The rows of a group lie close to one hidden flat surface of 12 dimensions, which may be shifted away from zero. Surfaces can cross.
Known rows, each followed by its group:
13 -4 23 -6 -9 9 -15 -4 -21 -33 15 -23 18 6 34 -1 27 0 2 1 19 | Z
8 43 30 17 -19 -18 -18 35 -29 -10 -25 26 7 -7 -43 -10 -10 5 -11 -56 -26 | T
9 -16 13 -35 18 -36 -3 16 -4 12 45 -10 12 11 10 24 -1 42 -10 10 3 | Y
53 -13 9 -13 2 -26 38 5 1 9 28 25 25 -2 -16 -16 -12 0 -17 13 9 | T
6 4 4 -7 -12 -12 14 -14 28 6 19 -46 -4 -10 -21 23 -3 -18 24 -14 4 | Z
13 -3 -22 -12 23 19 3 -21 -41 26 -4 15 -55 7 3 1 14 -22 -5 23 14 | T
-24 -3 -13 13 6 -37 31 1 16 -9 36 -8 37 -28 -1 13 -3 21 19 7 -7 | G
24 -27 12 -1 -3 -26 1 13 9 4 32 17 21 -16 31 0 6 3 -22 17 -8 | Y
19 26 32 -20 6 -16 10 9 3 16 7 -11 -19 7 -6 -6 -6 -3 4 16 -4 | Z
-7 0 -7 13 -2 -3 8 -6 3 -41 22 -13 22 -28 -2 28 7 27 37 -14 -21 | T
14 13 19 18 -44 -22 -13 24 35 -2 -27 12 34 22 19 -3 -28 17 -13 10 -39 | Y
-38 27 -1 20 2 -14 -9 4 -42 -37 -11 -16 -10 -6 14 16 8 -13 9 4 3 | G
-20 28 28 13 24 -34 -1 15 -5 13 16 3 1 -1 0 -18 -11 8 30 22 13 | T
33 -43 20 -29 11 13 -16 27 -2 5 0 9 1 4 -28 6 -14 -16 -18 -37 8 | T
30 11 40 -8 -2 20 -4 24 1 -18 -32 17 1 12 -27 -13 -24 -1 10 -19 -21 | Y
-14 -9 22 -2 5 8 -31 7 -3 3 -3 -21 5 20 8 -13 2 -13 6 -10 34 | Z
25 -3 28 -50 16 23 12 20 -12 19 20 -15 -20 6 14 17 23 23 -12 -7 -20 | Z
19 3 24 -21 31 14 -17 -6 6 12 11 -1 -21 10 -36 -12 -6 20 31 -13 13 | K
10 1 1 3 -7 5 25 0 6 -23 0 -14 13 -9 -12 11 -7 -9 20 -3 -8 | G
-55 -3 -43 13 18 12 34 8 -9 -12 0 27 29 -24 -7 -7 10 36 -9 -8 -13 | G
6 -10 18 5 -28 20 10 -7 47 44 8 -38 -1 -9 27 -7 19 -37 15 -2 -1 | Y
28 -7 9 -17 -5 29 -7 16 -12 -31 -17 16 -3 12 30 20 2 35 -8 9 -47 | G
3 -22 17 -25 24 17 19 24 23 6 -1 -12 -10 15 24 20 -16 8 21 38 -22 | T
-11 5 16 -13 34 -25 -13 16 -26 -45 19 7 7 1 10 6 -6 36 -4 19 5 | K
-2 -11 -12 -1 17 -11 41 -2 9 31 15 -1 -13 -19 -8 -1 -5 -31 3 17 7 | Y
2 21 -9 -17 -5 2 -5 8 -52 4 -39 -11 -46 23 -30 26 -6 -34 -28 -23 1 | T
19 13 -5 21 -33 -19 20 -7 -4 -9 -13 11 22 3 -3 -15 -10 -26 -16 8 6 | T
22 -31 29 -5 9 9 -22 1 35 9 24 -24 -12 -17 8 14 -2 -19 36 -3 -2 | Y
0 -5 -22 -10 2 21 0 -14 -27 -20 3 -2 0 -7 -16 4 20 7 -13 -31 11 | K
-1 -5 3 -11 10 0 -3 17 3 2 7 22 21 -1 -13 -10 -4 36 -16 -19 -9 | K
29 -15 18 -30 19 -9 8 18 24 -3 4 -6 -2 22 -32 21 -44 24 21 11 -11 | T
3 -31 -35 4 -7 35 -6 -13 38 19 -15 29 7 1 6 -1 -4 39 -2 0 -30 | G
30 -34 11 -19 -2 29 -36 0 -2 4 -1 10 4 19 30 -9 12 13 -25 -5 8 | T
-20 56 -13 14 -18 11 21 -21 -24 -6 -30 -23 -22 17 -15 2 3 -10 24 6 0 | Y
-9 22 15 4 -13 -13 -1 -4 9 30 17 -14 11 9 23 -15 17 15 9 16 6 | T
28 -10 0 -24 38 19 31 -13 -5 -14 12 6 -13 9 -23 2 -15 20 37 27 5 | G
-11 -6 23 35 12 -37 -28 8 15 -36 14 6 14 -23 4 -1 -21 -14 36 14 7 | Y
-18 -14 -17 16 4 28 -39 -5 -13 -14 -28 8 -39 -13 31 18 13 -16 0 2 -22 | Y
-4 29 11 3 7 -1 9 -10 26 23 23 3 -2 -10 15 -8 13 54 35 27 -31 | K
23 -9 6 -11 -5 0 0 -15 17 8 37 -10 9 -5 27 9 16 37 20 21 -12 | G
21 14 -2 -10 4 10 -21 -15 -4 7 -12 -1 -40 -4 -52 10 -8 -4 12 -37 -3 | Z
60 0 24 -17 -22 -34 1 4 6 2 22 10 11 -3 -5 -10 1 -8 -44 -8 3 | Z
11 20 -15 23 -9 -3 10 -17 -22 -42 -5 1 -18 -29 -6 35 2 -1 40 2 -37 | G
-9 26 6 18 -19 -18 -3 -7 -3 37 -10 6 4 20 -5 -37 -2 -22 -10 7 29 | K
1 6 -6 -11 22 -5 9 -6 -34 -52 5 -9 -8 -8 -21 20 -4 -1 9 -8 10 | K
-11 -22 -20 -8 28 -8 5 -20 11 5 15 -6 -20 0 10 -4 -1 -22 -5 35 37 | K
17 -26 -6 -7 17 29 -1 -30 24 -22 6 -3 -15 -10 13 -14 7 -12 9 21 16 | K
43 -13 11 -32 6 25 14 -18 5 2 11 -23 -11 23 -8 6 0 4 19 11 12 | T
-5 11 17 -17 -16 12 4 36 4 5 -49 -13 -7 38 -9 6 -28 -21 -24 -8 -12 | Y
25 0 -18 6 -22 -38 -2 -11 -16 26 25 24 6 -11 -1 13 9 17 -26 -9 -10 | K
21 2 16 -8 6 4 -14 -26 -10 -38 9 -43 -16 0 -28 7 -1 -35 32 -18 41 | K
-6 -7 -7 -3 -17 -6 6 5 26 11 -11 -29 -9 8 -6 32 -18 -22 9 0 -14 | Y
17 13 -3 4 1 -34 62 5 5 27 28 22 10 -27 -3 -8 2 -1 -12 25 -18 | Z
51 13 1 -16 -5 -13 -8 -27 -14 -39 17 -4 -25 -14 -6 28 6 17 8 2 -22 | Z
-16 -10 18 -11 6 -25 -26 27 8 -7 6 -16 13 10 0 19 -16 10 -7 -10 -1 | Z
1 14 14 -33 10 -8 42 24 -32 9 20 -11 4 6 18 6 17 10 -28 11 -1 | K
-32 -1 3 -6 23 7 -14 14 -9 -28 -9 -29 -11 -3 -31 29 -14 -3 30 -30 5 | G
17 5 32 -21 -13 29 -22 7 0 -22 -15 -36 -10 29 18 19 2 8 21 -1 -11 | G
18 -2 -13 15 -9 39 -17 -28 -9 -2 -16 9 -21 -11 -15 -6 15 -13 17 -30 -1 | G
59 -3 43 -18 -21 28 -23 19 5 -31 -28 4 -3 17 -6 -1 -14 -4 -11 -22 -25 | Z
-8 28 34 -20 -2 14 -5 27 -12 6 -16 -18 -10 26 36 0 11 9 -7 16 -15 | Y
-27 26 -38 2 -7 5 36 -9 -17 11 -13 -2 -20 -3 18 24 18 16 -10 19 -35 | Y
13 39 0 -7 -30 -14 -4 -19 -14 -24 -1 -29 -24 1 29 29 20 4 -14 15 -24 | Z
18 25 16 -7 -15 9 -7 9 -34 -15 -41 -14 -21 31 -25 1 -12 -39 -10 -18 14 | T
-12 27 -14 35 -25 -17 -4 -13 -3 -12 -23 13 8 -1 -2 -13 -7 -9 -3 6 1 | K
19 -39 -23 -21 -2 15 -5 8 -26 -24 12 15 7 -22 4 33 20 13 -41 -40 -20 | Y
-13 5 5 -10 -12 -32 11 14 6 -1 10 -33 8 -1 -6 22 -8 -17 -16 -10 2 | Z
26 12 32 -7 34 -16 13 21 -24 -3 38 34 5 -26 -5 -10 7 30 17 7 -17 | G
-2 -29 1 3 27 -7 -13 -11 18 -20 15 -20 -8 -3 -19 17 -29 -10 58 14 22 | Z
-9 -12 -6 -4 -5 -13 23 17 13 -38 -11 -11 29 12 3 22 -27 5 1 18 -11 | G
-16 -17 10 -30 28 -26 -14 28 -29 -8 30 -18 -10 2 28 43 6 18 -13 13 -4 | G
-1 -2 -6 -1 -27 33 -7 -11 19 -14 -5 -15 21 -9 5 3 23 26 -2 -34 -21 | K
26 -20 -22 -6 15 -32 -24 -30 -31 -25 24 -1 -35 -9 -5 36 -5 -15 -1 11 20 | K
42 26 8 8 -30 21 8 -25 23 9 1 1 -7 -17 -8 -10 18 9 20 -15 -28 | Z
2 2 18 -5 -18 7 2 47 15 22 -30 13 2 4 -3 12 -18 1 -22 -22 -52 | T

New rows. What belongs after each?
26 -8 -22 -20 7 16 -5 -26 -25 -8 19 4 -21 1 -1 26 19 33 4 -4 -9 | T
28 -12 16 -29 22 39 -4 5 -7 -3 -20 13 -27 19 1 -19 -1 -9 -17 12 7 | K
15 21 1 -7 -2 -33 22 -4 -2 -3 -2 -17 -26 -4 -42 15 -21 -36 -2 -6 5 | Z
14 21 -12 -1 -11 -39 4 0 1 -10 5 9 -6 -24 -39 25 -13 14 -20 -28 -32 | Z
-2 -29 6 -21 12 -17 -3 26 18 -24 5 -28 2 -2 -28 46 -37 -8 11 -17 -11 | Z
-15 -26 -19 -8 20 28 -12 -5 12 -16 1 9 16 -5 -29 2 -7 40 18 -33 1 | G
-4 43 6 8 -22 -7 5 -12 10 37 -6 -24 -28 9 5 14 3 2 30 15 -25 | K
0 27 -5 -6 12 -33 -25 -14 -17 -8 -2 5 -12 30 -37 10 -28 40 24 6 11 | Y
-39 18 22 10 2 -19 26 50 14 11 -5 18 35 -3 27 -18 -9 20 -13 22 -28 | G
11 -7 5 3 4 -5 -14 20 -26 1 3 29 -8 -20 16 13 11 7 -21 -9 -31 | G
12 -39 12 -14 -4 3 -12 30 -1 -25 14 -10 31 -8 -2 23 1 2 -19 -38 -5 | T
-18 22 10 -4 48 -2 32 8 -39 -22 12 -5 -21 -7 1 10 -2 8 46 36 1 | Z
-9 41 -2 14 -2 -41 39 1 -26 15 1 14 -8 -9 -5 -18 3 -27 -24 22 9 | Z
27 -8 -5 -6 -18 -16 38 3 1 -41 -22 -7 18 31 10 7 -34 -26 -16 46 5 | T
-17 -4 -8 15 18 -37 4 25 -7 7 18 31 7 -33 -15 15 -10 15 3 -10 -24 | T
1 -4 7 4 -9 -11 -7 3 4 -39 -9 -9 11 5 8 -2 -15 -25 -12 6 13 | K
37 5 -26 4 -42 0 22 -29 20 0 -22 -7 3 15 -27 10 -20 -17 -4 -3 -7 | T
-5 -10 -11 15 -2 6 -36 -26 10 12 0 8 -1 9 3 -18 4 7 11 1 23 | G
-18 6 -26 27 -10 30 12 -14 1 -8 -31 -7 -14 -14 -19 12 -3 -24 36 -18 -15 | Z
15 12 39 -19 -2 5 -26 32 -13 0 -22 7 -6 35 30 -5 -8 14 -21 15 -15 | Y
-13 0 -12 -10 -22 -50 -17 -4 27 7 25 -36 0 -4 13 43 0 9 -21 -4 -11 | Z
-21 -6 -46 32 -1 -5 10 -17 -5 4 -6 20 -15 -32 -18 12 0 -24 5 -8 -8 | G
-13 -18 -17 5 27 -29 -11 -4 -24 -24 6 23 3 9 0 -1 -20 3 -6 23 30 | G
21 19 14 -24 -10 -26 -23 -18 5 30 30 -23 -17 2 -26 -3 16 0 -16 -31 25 | Z
5 -21 -33 -12 13 26 -5 -15 -15 14 -15 18 -38 11 22 20 6 5 -12 29 -13 | G
43 -4 25 -11 9 13 5 15 -2 17 0 22 -9 -1 -32 -15 -11 -9 7 -20 -3 | T
30 -1 25 -24 -9 31 11 14 -2 35 -7 -12 -15 12 -2 -6 12 -19 -12 -15 -6 | T
8 2 27 -22 -22 -8 -5 1 9 10 24 -45 9 12 42 6 26 -2 -15 5 13 | Z
-12 -7 -12 0 18 -7 27 4 16 -1 -1 12 10 6 -2 -2 -19 13 11 31 -6 | G
44 19 15 6 -17 -32 -11 -18 -26 -44 8 -16 -16 -6 -1 29 -7 -21 18 7 -4 | K
-45 -5 -17 4 26 5 20 2 3 27 6 7 7 -5 -5 -20 6 8 4 8 16 | G
3 12 4 -22 -10 -8 15 19 -13 1 4 -25 -3 2 -20 35 -3 12 -6 -24 -21 | T
10 -9 6 2 5 -3 25 20 30 7 -11 20 10 3 -4 -4 -30 6 4 26 -27 | G
8 -31 -8 -9 -19 -14 13 20 9 -48 3 -25 30 -4 0 52 -22 -3 -6 -13 -20 | G
-14 -11 5 4 6 -34 -18 30 -2 -23 -15 16 15 18 11 14 -35 13 -19 20 -12 | T
63 -2 26 -15 -12 -5 1 3 -7 -14 2 12 3 0 -19 -16 -4 -21 -26 -16 9 | Z
43 -4 20 1 6 13 -7 17 6 -13 -9 41 -3 -15 -18 1 -18 17 15 -11 -41 | G
-35 -10 -47 28 -6 16 -21 -17 0 -5 -5 14 -5 -36 -12 23 17 22 12 -38 -28 | G
-1 2 -3 26 17 8 -35 -25 12 14 4 24 -24 -20 2 -17 7 10 38 11 -2 | Y
25 -2 19 6 10 57 -1 -2 -27 1 -3 31 6 -2 11 -43 27 10 17 -7 6 | Z
-18 17 -9 2 -21 -16 -9 4 -34 20 6 -4 18 12 -7 -5 18 9 -30 -34 21 | K
43 -42 -25 14 -19 10 -15 -14 24 3 -17 38 10 -5 -32 -6 -24 -18 -13 -27 -2 | T
39 -18 33 -15 27 13 6 36 -18 -25 2 33 7 -11 -13 -2 -15 12 2 -11 -23 | T
-5 -35 4 1 30 22 2 2 30 16 0 -3 -10 4 2 8 -24 -5 51 30 -3 | Z
1 10 -23 23 -11 -23 51 7 20 15 -8 34 6 -27 -13 4 -17 -9 -8 17 -42 | Z
-18 -6 -28 -6 27 10 0 -10 -34 -34 -11 -13 -36 -3 -26 34 -10 -14 24 -3 10 | G
29 1 -12 -8 -24 15 25 -13 20 10 7 -17 -10 -9 15 39 12 18 14 7 -50 | Y
43 0 -4 -3 12 3 21 -9 -18 -17 1 27 -24 -17 -18 13 -11 -2 16 13 -22 | Y
39 -26 -14 -3 -22 -29 -2 -2 7 -8 10 26 11 -8 30 12 -2 -1 -49 18 -20 | Z
12 6 25 3 -27 -16 -32 -9 47 30 12 -19 8 14 32 -12 4 10 1 14 -2 | Z
16 33 23 -4 2 23 2 -4 -23 28 -9 18 -9 16 4 -53 21 -1 -8 7 21 | Y
-6 -9 25 5 7 -1 15 23 26 28 3 -11 2 -13 -18 -4 -15 -30 22 -10 1 | T
9 -19 -2 45 -2 11 7 -2 0 -2 -9 45 13 -31 19 -39 2 -47 4 14 6 | T
-8 16 30 14 -2 -68 -16 29 5 16 16 17 37 2 -31 -22 -30 5 -12 -15 18 | T
-7 -34 2 23 18 -1 -7 14 34 38 16 35 9 -31 7 -14 -6 -3 18 3 -12 | T
-31 44 23 23 11 8 -4 9 -3 -5 -5 13 11 -6 5 -31 8 35 37 7 -12 | G
12 7 3 5 -29 -22 -31 -11 -10 -30 12 -14 8 7 50 32 13 35 4 21 -26 | Y
-5 34 10 24 -16 6 44 0 -15 -23 10 0 36 -35 -1 -33 30 -14 4 -19 3 | Y
-8 9 11 26 15 -12 -20 -16 9 -9 27 12 -3 -31 13 -8 9 20 45 16 -4 | Y
1 -2 -6 6 -39 -6 11 -13 37 1 -11 -37 23 24 14 4 -12 -21 5 15 10 | T
3 24 6 -8 18 34 56 8 -16 15 10 5 -13 -30 -10 -7 26 6 21 -5 -27 | G
6 -8 -11 5 -13 -19 17 -18 -10 -42 21 -22 35 6 19 5 5 -2 3 20 28 | G
-7 -1 1 3 -25 -16 47 35 0 -14 -12 -12 31 -14 -17 19 -12 -31 -28 -27 -18 | Z
-2 -1 23 7 -4 -3 8 20 -12 -61 -19 -22 23 10 4 4 -22 -35 10 7 15 | T
13 18 17 8 -13 22 -43 15 -4 -13 -47 29 -12 12 -11 -9 -13 10 -12 -25 -28 | Z
-47 2 6 1 17 -2 -19 24 -7 -25 4 -14 19 -13 -19 2 2 16 6 -40 6 | Y
19 12 9 14 -5 22 9 -14 13 21 -1 8 -11 -14 -2 -16 13 1 28 1 -15 | G
-13 -15 27 -7 20 -8 -4 18 4 -31 3 -34 11 13 -4 12 -24 -16 30 11 20 | T
-42 23 -14 -8 34 4 12 -15 -3 1 11 -32 -26 -2 -27 17 0 19 47 3 8 | K
-9 3 -12 -3 0 15 -15 -10 15 22 -21 -14 -26 17 -31 13 -15 -4 19 -16 -1 | Y
2 15 3 29 -31 -10 32 11 12 -34 -11 -1 35 -23 -9 -1 -9 -22 4 -13 -22 | Y
10 16 17 23 -38 -19 -41 0 -5 -24 -29 -4 10 20 5 -10 -12 -29 -18 -11 14 | K
13 13 18 -4 14 0 20 0 -9 10 41 2 8 -30 5 -3 28 27 23 -2 -13 | G
0 -12 31 4 33 20 -3 42 3 -13 -26 19 -16 -7 -17 3 -32 -17 35 1 -26 | T
